The rows are grouped in 4 ways, from coarse to fine. Each group lies inside one group of the grouping before and may be the whole of it. The rows also spread widely along 15 directions, which tell nothing about the answers.
In the rows, zero is written as 128.
Some rows, each with its group in each grouping after it:
[117 128 151 103 135 138 114 130  95 155 123 147 112 133  93 122 100 137
 118  91 165  79 160 110 130 155  75  90 121 111 110 119  93 113]  K_513 K_260 K_491 kosim
[152 123 141 158 181 111 130 190 139 195  94 154 103 148 126 118 157 115
 120 121 171 150 156 138 132  90 128 117 105 100  88 108  55 156]  K_436 K_785 K_118 sis
[163 149  96 128 137 116 114 110 134  81 201 138 117  62  98 108 135 148
 119 200 128 135 142 107 157 138  87  63 119 131  76 119  93 110]  K_182 K_636 K_652 pari
[135 124 119 114 161 133 165 131 117 122 145 140 151 120 102 102 111 113
 119 117 163 149 150 115 165 116 110 106 115 117 130 107  71 102]  K_559 K_351 K_271 salek
[129 181 128 167 109 101 131 164 123 118 135  90 109 158 122 105 126 152
 103 188 145  99  74 135 138  86 134 145 134 113  67 139 111  95]  K_182 K_636 K_831 ges
[ 98 140 166 128 158 173 139 145 160 179  90 126 124 136  94 133 125 117
 144  76 119 138 144 127 123 107 128 135 109 105  87 132  76 123]  K_559 K_719 K_665 vero
[160 159 103 111  73 157 119 149 132  99 164 137 103 111 138 141 158 135
 126 163 160 115  99  94 144 126  70 203 131 141 137 107 114 134]  K_513 K_133 K_862 dito
[105 162 151 140 129 149 160 144 167 106 102 132 131 136  81 159  94  77
  87 105 154 160 143 111 179  75 140 122 100 101 141 107 120 134]  K_436 K_785 K_674 Tuki
[100 124 143 101 144 171 128 127 144 123 126 131 127 161 128 154 136 140
 174 104  94 123 124 133 100 106 154 135  94  98  99 145 143 120]  K_559 K_489 K_571 pofu
[196 164  56 124 126 129 132 179 119  23 152 153  98 118 139 128 139 114
  54 153 145 187  64  76 130 145 123 191  95 158 155  76  91 111]  K_513 K_651 K_970 vir
[115 131 139 147 171 131 112 118 108  89 144 122 147 142 109 148 146 146
 139 175 113 133  96 116 116 117 146  95 112 137 103 127 145  86]  K_559 K_351 K_990 bage
[181 133 108 131 132 162 148 146  89 136 154 123 109 131 118  98 139 110
 139 133 129  70 127 126 189 119 138 124 134 123 115 101  89 156]  K_513 K_651 K_122 lut
[118  68 132 105 159 184  96  95  91  89 111 169  99 130 115 191 101 153
 156 175  99 151  42  89  96 143 121 134  62 123 104 164 201 118]  K_559 K_489 K_602 gazak
[117 146 121 106 122 133 113 129 123 100 135 127 144 164 101 138 131 156
 121 114 130 116 147 103 109 123 150 121 111 140 115 111 139 107]  K_436 K_785 K_842 pirag
[124 139 124 137 179 135 132 142 156  66 139 132 169  97 112 166 130 107
 113 137 102 177 148 101 140 107 172  73  87 124 125 120 119 115]  K_182 K_636 K_652 demid
[147 152 119 133 120 135  94 149 143 105 144 127 108 122 141 145 177 166
 135 162 103 129 101 113  82 143 114 147 110 149  94 136 120 116]  K_513 K_260 K_491 vel
[101 118 165 172 185 109 130 177 136 155  56 134 154 184 119 167 134 122
 102 126 151 167 117 119 102  87 178 121  87 131 121 132 125 123]  K_436 K_537 K_163 kofo
[122 116 154 131 122 133 122 139 106 138 137 141 118 172 157 148 154 135
 157 170 157  84 124 156 124 120 111 130 113 116 124 131 154 146]  K_559 K_489 K_302 gopo
[122 115 167 126 121 177 137  90 154 146 150 150 140 129 105 143 166 132
 165 136 123 126 184 141 128 146 110 105 103 159 137 115 138 160]  K_436 K_537 K_163 galir
[130 102 145 112 123 172 144 114 120 169 123 160  67 166 119 108 116 152
 163 135 140 113  85 140 112 120  99 157  92  95  94 145 114 135]  K_513 K_651 K_970 keza
[135 123 157 110 143 145 157 138 159 130 161 118 131  91 182 129 144 131
 165 140  93 112 165 177 125 127 110  94 104  83 115 183 103 139]  K_559 K_719 K_665 Gar
[133 149 138 146 106 113 131 144 109  71 136 112 159 107 137 164 122 113
  78 174 160 106 142 115 166 148 101 112 122 158 170 131 147 126]  K_559 K_351 K_268 kigaz
[117 181 118 129  81 139 184 140 173 140 143  60 156 168 108  83 138 155
 157 129 101 106 127 144 154  55 183 166 143 121  81 149  97 106]  K_436 K_181 K_825 Sasul
[175 121  76 168 175 134 123 166 150  88 112 139 113 111 121 164 151 112
 123 207  99 207  58  92 152  75 181 142  79 140  86 126 128 148]  K_559 K_489 K_302 Zubu
[111 115 150 102 133 194 100 139 146 110 104 135 112 102 127 229 111 100
 158 108  83 104 144 106 149  95 154 107  85  67 108 168 188 182]  K_436 K_181 K_825 sopok
[111 128 171 141 114 181 150 117 144 143 119 102 152 110 121 144 139 127
 158 145 100 102 134 136 151 132 119 136 118 150 127 162 132 138]  K_559 K_489 K_602 noziv
[161 157  81 152 155 102  88 187  84  95 116 110 110 154 108 168 117 106
 102 158 138  85 111  93 187  68 188  96 126  92  72 102 144 149]  K_559 K_351 K_268 Latel
[147 129  60  96 111 108 108 144 118  88 138 137 119 161 108 145  94 158
 121 141 131 119 139  89 134  99 181 106  89 115  78 122 157 139]  K_182 K_636 K_695 zomos
[142 131 110  97 119 149 165 129 144  72 149 143 113 179 142 139 116 107
 127 102 104 128 157 161 134 129 175 118  71 113 146 106 158 162]  K_559 K_489 K_571 muge
[118 159  99 132 163 116 113 155  94   4 127 114 170 146 126 154 113 154
  58 138 105 167  59  71  75 156 173 142  88 167 139 118 144  41]  K_182 K_21 K_715 sus
[135 121 147 138 147 134 132 160 126 130 103 132 105 175 149 159 122 113
 131 116 106  85 149 159 130 110 185  87  83  91 120 142 151 179]  K_513 K_651 K_970 keza
[ 84 160 145 124 100 153 121 139 181 141 101 110 146 155  99 173 134 131
 150 101 126 126 161 112 128  79 148 147 114 117 102 137 137 133]  K_559 K_351 K_268 kigaz
[137 138 129 100 112 150 125 140  76 135 140 113 112 158 130 108 122 148
 131 101 138  51 136 132 127 156 110 146 132 118 109 125 111 117]  K_559 K_351 K_268 kigaz
[115 117 161 117 139 146 156 131 137 132 144 127 144 143 159 127 141 142
 164 129 116 103 145 157 114 118 134 105 104 102 137 163 118 123]  K_513 K_651 K_970 vir
[ 95 118 209 153 105 182 192 100 171 192 103 114 142  82 102  99 105 136
 125 134 132 136 149 152 142 161  64 133 102 158 132 184  76 122]  K_182 K_636 K_695 zomos
[143 129  97  72 143 152 121 120  99 113 160 133  78 160 124  85 116 183
 149  94  91 107  99 131  71 156 125 144  98  93  59 138  99  83]  K_559 K_351 K_268 Latel
[ 99 169 159 107  79 154 116 124 156  89 156 127 106 124 142 167 130 132
 131 149 139 104 124 138 118 126  68 147 119  99 123 145 153 118]  K_559 K_719 K_665 Gar
[137 173 103 115 151 134 132 164 161  78 127 102 128 143 110 139 118 122
 108  81  71 135 154 120 130  88 210 101  96  92  87 125 112 124]  K_436 K_785 K_118 sis
[121 131 148 162 139 155 136 160 163 165  60 131 101 138 107 149 127 124
 106 124 130 178  94 116 111 116 127 180  84 142  98 144  98 137]  K_559 K_351 K_990 bage
[134 143 112 124 133 142 120 154 153 137 127 149 112 139 104 142 135 118
 133 120 148 140 151 109 143  93 139 127 101 106  87 100 103 151]  K_182 K_636 K_652 pari
[124 158 167 153 148 178 112 137 103  84 122 124 106 131  99 168 115  89
  93 113 101  84 124 127 150 153 147  96 102 120 121  99 151 144]  K_182 K_636 K_831 ges
[141 155 128 102 153 163 123 174 102  95 137 128  89 143 152 119 144 139
 111  91 113 125  71 122  78 145 115 192 112  93 103 122  85  83]  K_436 K_181 K_825 sopok
[159  99 144 153 167 154 168 164 140 202  98 150  98 168 153  78 182 141
 148 125 128 168 107 169  82 149 125 189  85 156 106 121  52 145]  K_559 K_489 K_302 gopo
[100 184 174 160 122 112  73 173 129 109 130 107 101 173 163 180 181 142
 126 162 136  75 110 154  82 111 115 139 131  98  91 133 154 114]  K_559 K_351 K_990 bage
[120 147 130 133 150 147  88 160 122  99 112 123 127 152 114 192 139 122
 137 133 111 109 115  99 135  74 180 116 111  94  94 124 165 137]  K_436 K_785 K_118 sis
[115 159 143 109 103 147 131 151 125 152 149 108 131 137 129 129 139 135
 157 130 165  76 131 121 156  71  99 158 154  79 100 140 104 112]  K_436 K_537 K_163 galir
[137 144 122 138 126 159 154 146 163 129 123 128 121 110 109 124 126 118
 121 138 130 162 114 112 150 103 128 156 100 125 102 128  89 131]  K_182 K_636 K_652 pari
[147 167 132 127 101 152 104 161 133  87 145 111  98 122 159 159 153 131
 122 138  94  77 119 131 119 137 127 142 115 113 115 145 136 145]  K_513 K_651 K_122 lut
[136 137 117 153 192 127  95 186  99  47  92 141 165 116 122 201 134 100
  70 136 130 164  93  55 127 125 169 115  96 152 162 104 131 108]  K_513 K_651 K_970 keza
[110 169 148 139  60 136 135 120 130  90 128  93 115 136 112 142  94 139
  94 174 134  82  99 131 154 134  96 144 122 142 118 157 163 117]  K_559 K_489 K_602 gazak

New rows. What belongs after each?
[ 78 155 161 126 155 190 101 150 136 111 106 157  95 189 117 175 148 125
 141  94 133 153  56 107  66 100 129 199  90  87  97 100 135  89]  K_182 K_21 K_715 sus
[136 131 147 127 164 143  96 168  96 113 120 123 138 120 142 173 144 121
 121 119 118  84 149 112 132 127 146  97 116 107 122 132 134 138]  K_436 K_785 K_842 pirag
[105 134 210 204 184 152 157 189 149 218  49  74 189 107 134 117 179 126
 129 113 106 131 137 142 117 136 137 151 132 179 118 171  37 112]  K_559 K_489 K_602 noziv
[107 143 159 173 129  95 175 178 186 159 105 127 120 168 152 140 123 106
 123 175 176 157 123 171 154  30 147 125  93  66 104 154 113 145]  K_182 K_636 K_695 zomos
[149 144 146 126 150 161 141 163  98  97 145 129 131 157 156 135 163 105
 122 108 127 100 130 144 131 132 147 146 117 117 156  95 119 133]  K_436 K_785 K_118 sis
[123 123 122 116  90 140 141  93 172 118 141 137 114 149 109 132 121 168
 154 162 103 132 140 135 115 118 142 107  82 139 103 158 155 146]  K_513 K_651 K_970 keza
[138 146 118 138  98 124 157 139 145  88 162 128 151 122 138 129 142 132
 116 190 163 151 120 119 153 107 112 148 114 148 144 123 122 117]  K_182 K_636 K_695 zomos
[208 111  83  95 138 151 114 139  93  95 175 152  91  65 151 109 147 152
 124 150 106 118 116 104 120 196  78 127 103 144 114 131  85 133]  K_513 K_260 K_491 vel
[145 131 153 171 130  75 142 193 113 138 103 105 133 135 191 141 138 128
  89 185 169 101 128 162 137 122 113 125 114 123 137 170 114 141]  K_559 K_351 K_990 bage
[ 95 108 143  82 164 162 136 105 144 106 137 163 149 151 101 151 120 137
 155  85 119 165 159 110  96 115 146  99  81 105 131 121 136 103]  K_436 K_785 K_674 Tuki
[108 160 153 143 113 100 182 144 144  90 112  97 150 180 133 108  98 140
  64 123 133 139 122 156 107 131 154 132  95 145 149 147 124  89]  K_436 K_537 K_163 kofo
[112 142 163 152 168 197  98 150 135 116  84 136  83 127 104 200 131  93
 126 118  97 143  68 106 124 105 137 157  91  93  93 128 144 136]  K_559 K_351 K_990 bage
[130 140 111 100 114 140  86 129 135  49 139 153  75 169 127 204 105 115
 121 129  93 100 143 133 121 124 167  85  66  86 100 117 217 177]  K_559 K_489 K_602 gazak
[138 166  98 124 115 122 103 190 114  66 125 100 180 154 155 182 151 124
 103 104 116  84 172  96 130 128 199 132 113 152 146 104 154 146]  K_182 K_21 K_715 sus
[105 162 158 137 173 116 113 201 124 135  78 116 117 164 136 137 124 123
  85  67 132 118 128 131  84 131 138 137 106  97  96 128  74  96]  K_559 K_489 K_602 gazak
[141 106 146 156 116 145 142 118 147 152 108 130 122 118 114 139 127 139
 133 173 115 123 136 131 147 133 129 102  91 160 119 162 133 168]  K_513 K_651 K_122 lut
[132  88 124  80  95 144 157 123 137 154 137 152 135 166 156 124 135 167
 171 128 152 128 156 137 105 119 123 161  91 126 142 153 141 147]  K_436 K_785 K_674 Tuki
[106 176 108 103 135 155 114 139 135 114 154 113 154 150  78 135 146 129
 161  94 137 116 144  85 151  67 146 138 148 101  86  87  96  88]  K_559 K_351 K_268 Latel
[ 82 136 197 162 164 141 168 129 162 179 129 154 133 184 106 107 156 115
 156 133 179 159 135 169 119  79 112 120 108 100 112  99  82 106]  K_182 K_636 K_831 ges
[113 130 156 101 162 189  97 108  93 102 139 125 109 133  95 159 111 134
 151  96  72  71 127 116 121 136 152  83 108  87  89 136 160 117]  K_436 K_785 K_674 Tuki
[109 140 140 123 138 156  97 193 122 119  88 135 132 138 138 208 121  99
 119  99 150 109 130  88 138  87 150 150 104  84 122 127 143 148]  K_182 K_636 K_695 zomos
[118 185 152 141 132 150 122 164 165  84 135 100 170  99 135 157 180 127
 104 117 106 150 138 106 103 134 125 160 128 157 142 126  95  93]  K_436 K_537 K_163 galir
[ 78 147 180 160 163 138 123  88 137  88 144 127 132 168  86 139 141 160
 137 189 110 157  64 134  89 100 136  99 105 126  94 135 161  56]  K_436 K_785 K_674 Tuki
[124 105 153 120 131 160 124 132 131 130 141 140 153 135 152 174 156 126
 170 134 116  92 188 141 131 130 154  92  96 125 138 135 163 175]  K_182 K_636 K_695 zomos
[121 148 158 159 118 149 138 169 135 122 100  97 151 175 152 172 160 116
 133 134 110  90 119 139 134 100 184 155 113 141 151 131 158 156]  K_513 K_133 K_862 dito
[106 154 141 149 107  60 129 183 148 102  91 126 134 115 152 157  94 138
  40 174 208 168 110 110 115 121  60 146 102 124 139 171 105  90]  K_559 K_351 K_271 salek
[144 129 179 197 228 117 121 174 115 167 113 153  96 170 129 127 182  87
 125 138 136 119 151 186 129 124 146  57 103 107  92  79  82 159]  K_559 K_489 K_571 muge
[150 140 143 137 183 153 155 125 113  97 174 144 104 173 128  83 172 133
 136 134 106 146  98 167  97 136 145 123 103 120 113  85  93  95]  K_436 K_785 K_118 sis
[128 166 156 157 140 153 118 158 133  93 107 113 114 150 120 166 140 109
  88 117 100 117 115 130 118 134 160 133 101 134 122 116 142 136]  K_436 K_537 K_163 kofo
[124 131 141  88  98 184 112 137 118 129 139 147  73 122 137 157 117 137
 155 136 151 101  80 111 130  97  69 187 116  60  99 155 138 126]  K_436 K_785 K_118 sis
[123 163 138 136  67 168 125 115 129 108 145  95 166 132 100 144 150 140
 133 144 118  68 164 112 157 149 141 137 135 191 135 111 155 147]  K_182 K_636 K_652 pari
[143 123 139 147 193 142 109 168 107  77 114 141 131 140 150 173 157 107
 109 130  96 141 115 127 102 153 164 110  83 137 135 111 139 134]  K_559 K_489 K_602 noziv
[142 117 145 116 157 182 123 123 102  98 108 126  84  90 117 143  88 130
  95 102  70 117  99 122 107 196 112 120  77 122 105 163 121 120]  K_559 K_351 K_990 bage
[180 114  61  89  97 133 159 152 128  73 157 138 105 157 177 130 124 136
 142 164 118 138  97 134 139 105 161 176  81 113 128 139 156 158]  K_559 K_489 K_602 noziv
[130 161 131 133  51 162 157 113 163 125 137 115  98 152 104 123 125 141
 124 171 144 126  94 130 150 101 105 194 116 143 112 136 143 138]  K_436 K_537 K_163 galir
[131 129 132 133 163 166 115 121 129  98 154 126 112 131 126 160 136 128
 167 151  67 102 119 139 133 104 177  79  89  84  74 141 161 144]  K_182 K_21 K_715 sus
[147  87  87  66 151 200 154 112  78 116 164 134 144 116 122 121  98 136
 195 115 105  96 103  90 171  97 156 136 107  81 104 144 126 118]  K_182 K_21 K_715 sus
[147 141 124 100 137 181 114 136  87  48 145 132 109 101 125 168 103  97
 100 107  96  89 120 107 152 172 120 118 102 116 140 115 150 133]  K_559 K_489 K_602 noziv
[132 121 169 148 134 147 128 134 120 174 125 128 149 110 125 125 172 136
 138 137 153 103 177 135 130 169  79 121 129 173 134 123  86 139]  K_559 K_351 K_990 bage
[140 128 120 127 118 146 119 142 142 138 135 145 129 124 118 149 147 127
 143 146 148 123 160 111 148 114 127 124 106 133 108 112 122 163]  K_182 K_636 K_652 pari
[119 150 134 110 125 187  73 148 128  89 121 138 111 130 119 209 150 112
 143 105 100  98 133  95 121 133 135 143 106 120 112 110 168 155]  K_559 K_489 K_571 muge
[105 177 165 151 123 181 153 110 178  93 142  93 131 131 105 133 150 123
 134 127  63 136 119 155 123 126 149 135 107 137 110 135 126 111]  K_559 K_351 K_271 salek
[122 131 152 115 133 172 156  88 150 104 191 133 144 110 116 124 143 122
 172 145 101 110 173 154 155 124 129  71 107 111 120 124 131 136]  K_182 K_636 K_652 pari
[121 154 168 135 144 130 131 122 112 126 155 126  87 165 133  83 146 159
 114 124 122  97 122 181  73 181  87 116 112 121  93 123  91  87]  K_559 K_351 K_271 salek
[100 132 147 150 170  84 122 167 138 160  91 129 136 202 131 125 145 159
 123 123 149 145 137 147  72 102 160 112  97 118  85 133 103 102]  K_559 K_351 K_271 salek
[122 125 121 119 159 161 146 139 138 149  99 151 114 198  88 115 131 124
 138  74 125 157 130 125 108 116 170 149  86 134  99  85  99 130]  K_559 K_489 K_571 pofu
[ 95 160 160 138 111 109 133  96 148 107 181 143 131 176 108 105 161 164
 141 178 167 126 129 149  99 119  85 101 126 139 120 107 119  77]  K_513 K_651 K_122 lut
[123 119 157 141 168 159  91 125 101 101 129 154  89 127 127 164 130 141
 121 152 105 115  94 126  87 169 111 101  79 116  93 136 150 122]  K_182 K_21 K_715 sus
[154 149 142 122 138 154 126 144 115 116 163 116 106 125 150 113 164 142
 134 129 100  89 130 151 109 152 118 133 121 116 104 132 102 123]  K_436 K_537 K_163 galir
[130 202 153 108  93 203 120 159 206 120 139 116  73  69 122 160 146  92
 129  64  83 112 156 128 138 122  82 160 117  73  96 133  75 152]  K_513 K_260 K_491 vel
[171 165 134 130 139 165 109 162 142 119 181 140  90 129 161 109 220 138
 143 110  96 109 165 160  78 182 115 149 113 141 100  81  73 147]  K_182 K_636 K_695 zomos
[162 113 115 137 154 128 160 153 135 166 114 134 112 106 121  95 120 130
 116 133 142 155 136 129 146 129 109 129 100 126  97 143  55 134]  K_559 K_351 K_268 kigaz
[ 95 147 149 134  97  99 136 139 107 142 114 106 138 188 118 105 101 173
 105 144 171  81 121 135 108 127 122 131 121 136 101 145 126  91]  K_182 K_636 K_652 pari
[143 151 122 128 110 153 123 113 130  80 169 134 116 124 107 142 140 125
 132 163 121 102 132 118 156 127 122 102 116 134 127 108 141 138]  K_513 K_651 K_970 vir
[104 147 154 144 121 183 131 119 167 173 117 155  99 163  70 135 158 109
 162 131 160 150 119 123 145  87  99 168 116 129  93  81 104 142]  K_559 K_489 K_302 gopo
[102 144 118 114 110 100 105 149 161 157 130 123 146 130 111 143 125 165
 153 147 164 114 171 102 131  69 123 102 123  97  63 153 110 121]  K_182 K_636 K_652 pari
[165 134 137 136 140 158 109 167 116 134 142 142 123 127 159 141 200 128
 146 129 126  96 153 129 115 157 120 143 120 151 140 103  96 161]  K_513 K_651 K_970 keza
[142 163 160 152 139 138 166 161 130 131 130 101  98 138 141  94 120 110
 102 112 108  83 125 173 146 126 133 111 116  92 112 143  75 127]  K_513 K_651 K_122 lut
[126 158 149 151 182 140 106 146 121  85 157 122 121 146 134 152 177 120
 142 148  99 120 110 144 110 112 151 102 117 103  97 107 126 104]  K_559 K_351 K_990 bage
[142 116 126 125 156 181 164 115 128 134 123 149  76 154  94 115 101 105
 138 116 113 147  95 141 152 109 142 135  82  91  94 116 112 141]  K_559 K_351 K_268 kigaz
[ 96 130 181 156 144 126 159 141 148 123  95 110 156 143 140 150 118 122
 105 132 122 136 141 157 119 130 140 106  91 131 145 164 132 120]  K_559 K_351 K_271 salek
[ 93 114 192 147 105 161 103 127  99 185 120 145 128 203 134 167 184 137
 193 172 188  60 121 147 125 107  93 161 137 137 128 109 174 154]  K_559 K_489 K_602 gazak
[111 131 167 152 142 162  89 104 112 110 102 128  95  77  74 171  90 135
  91 161 109 117  98  97 131 174  74  90  99 140  89 162 143 112]  K_559 K_351 K_268 kigaz
[150 119 102 115 141 155 120 132 112  62 139 133 113 136 133 171 111 127
 136 156  84 113  94 109 142 108 182 102  83 104 120 145 178 146]  K_513 K_651 K_970 vir
[169 142 172 172 149 196 128 151 132 124 109 141  52 109 126 159 147  76
  98 135  91 117 109 156 152 156 122 136  87 118 120 112 128 193]  K_436 K_785 K_674 Tuki
[152 121 138 151 113 119 173 141 132 182 141 143  83 177 141  82 139 133
 150 182 178 108 105 174 156  82 104 139 115  99 102 132  92 151]  K_513 K_651 K_122 lut
[104  97 142 134  86 119 163 149 136 156  94 127 148 176 169 155 107 154
 147 185 178 124  96 135 130  76 132 175  88 116 136 188 169 142]  K_182 K_21 K_715 sus
[137 106 180 147 208 170 130 139  85 143 140 144 113 119 136 122 147 116
 142 123 106  97 129 156 118 162 124  77 101 102 107 124  95 124]  K_182 K_636 K_695 zomos
[107 118 119 121 131 100 159 138 140  98 126 143 156 192 134 130 112 153
 121 150 158 172 114 127  99  94 166 131  78 129 132 130 144  99]  K_182 K_636 K_831 ges
[ 76 164 183 136 167 210 115  98 163  68 148 141 161  99  74 180 168  94
 142 112  96 170 125 100 119 138 105 121 113 148 144  87 124  84]  K_559 K_489 K_302 gopo
[128 121 153 144 154 147 140 171  98 164 108 125 138 144 139 123 139 129
 132 129 157 106 113 123 132 116 126 151 120 119 115 131  89 119]  K_182 K_636 K_695 zomos
[153 161  97 138 108 104 139 134 139 121 148 106 126 162 110  76 151 175
 110 145 119 127 144 138 106 151 141 134 116 179  86 112  89 110]  K_559 K_351 K_271 salek
[140 120 144 128 126 111 119 119  96 117 139 103 150  83 129 111 116 186
  98 169 117  87 148 120 114 188  91  77 119 168 114 183 115  97]  K_436 K_785 K_842 pirag
[146 134 145 135 146 147 137 141 162 117 151 151  76 122 153 139 147 118
 145 155 107 133 122 163 124 108 119 105  86  74 103 145 112 154]  K_513 K_651 K_970 keza
[153 178  93  82  87 168  95 148 150  44 159 125  91 107 137 165 139 143
 109 107  82 123 125  98 101 146 127 169 100 117 109 126 144 131]  K_436 K_785 K_118 sis
[109 126 184 134 146 174 121 138 101 158  96 133 113 118 107 156 104 101
 120 109 148  83 133 125 154 142  86 113 120 105 119 134 116 139]  K_559 K_719 K_665 Gar
[159 143 142 157 160 169 135 175 138 123 104 119 101 111 138 138 141 106
 103 108  78 130 121 138 124 149 161 138  87 127 103 130  94 157]  K_182 K_636 K_831 ges
[123 132 158 149 173 167 118 141 126 125 117 147  76 166 127 149 151 119
 140 135 109 142  74 148  95 119 134 146  88  94  90 120 129 123]  K_559 K_351 K_268 kigaz
[122 144 150 128  87 117 102 191 177 166 102 130  99 130 179 179 147 140
 131 128 146  96 184 146 103 112 111 141  95  90  95 171 127 185]  K_182 K_636 K_695 zomos
[ 96 147 153 131 122 152 107 137 178 162  76 130 104 129  84 153 117 146
 113  87 118 150 151 109  90 140 109 140  90 135  78 148 100 127]  K_559 K_351 K_268 kigaz
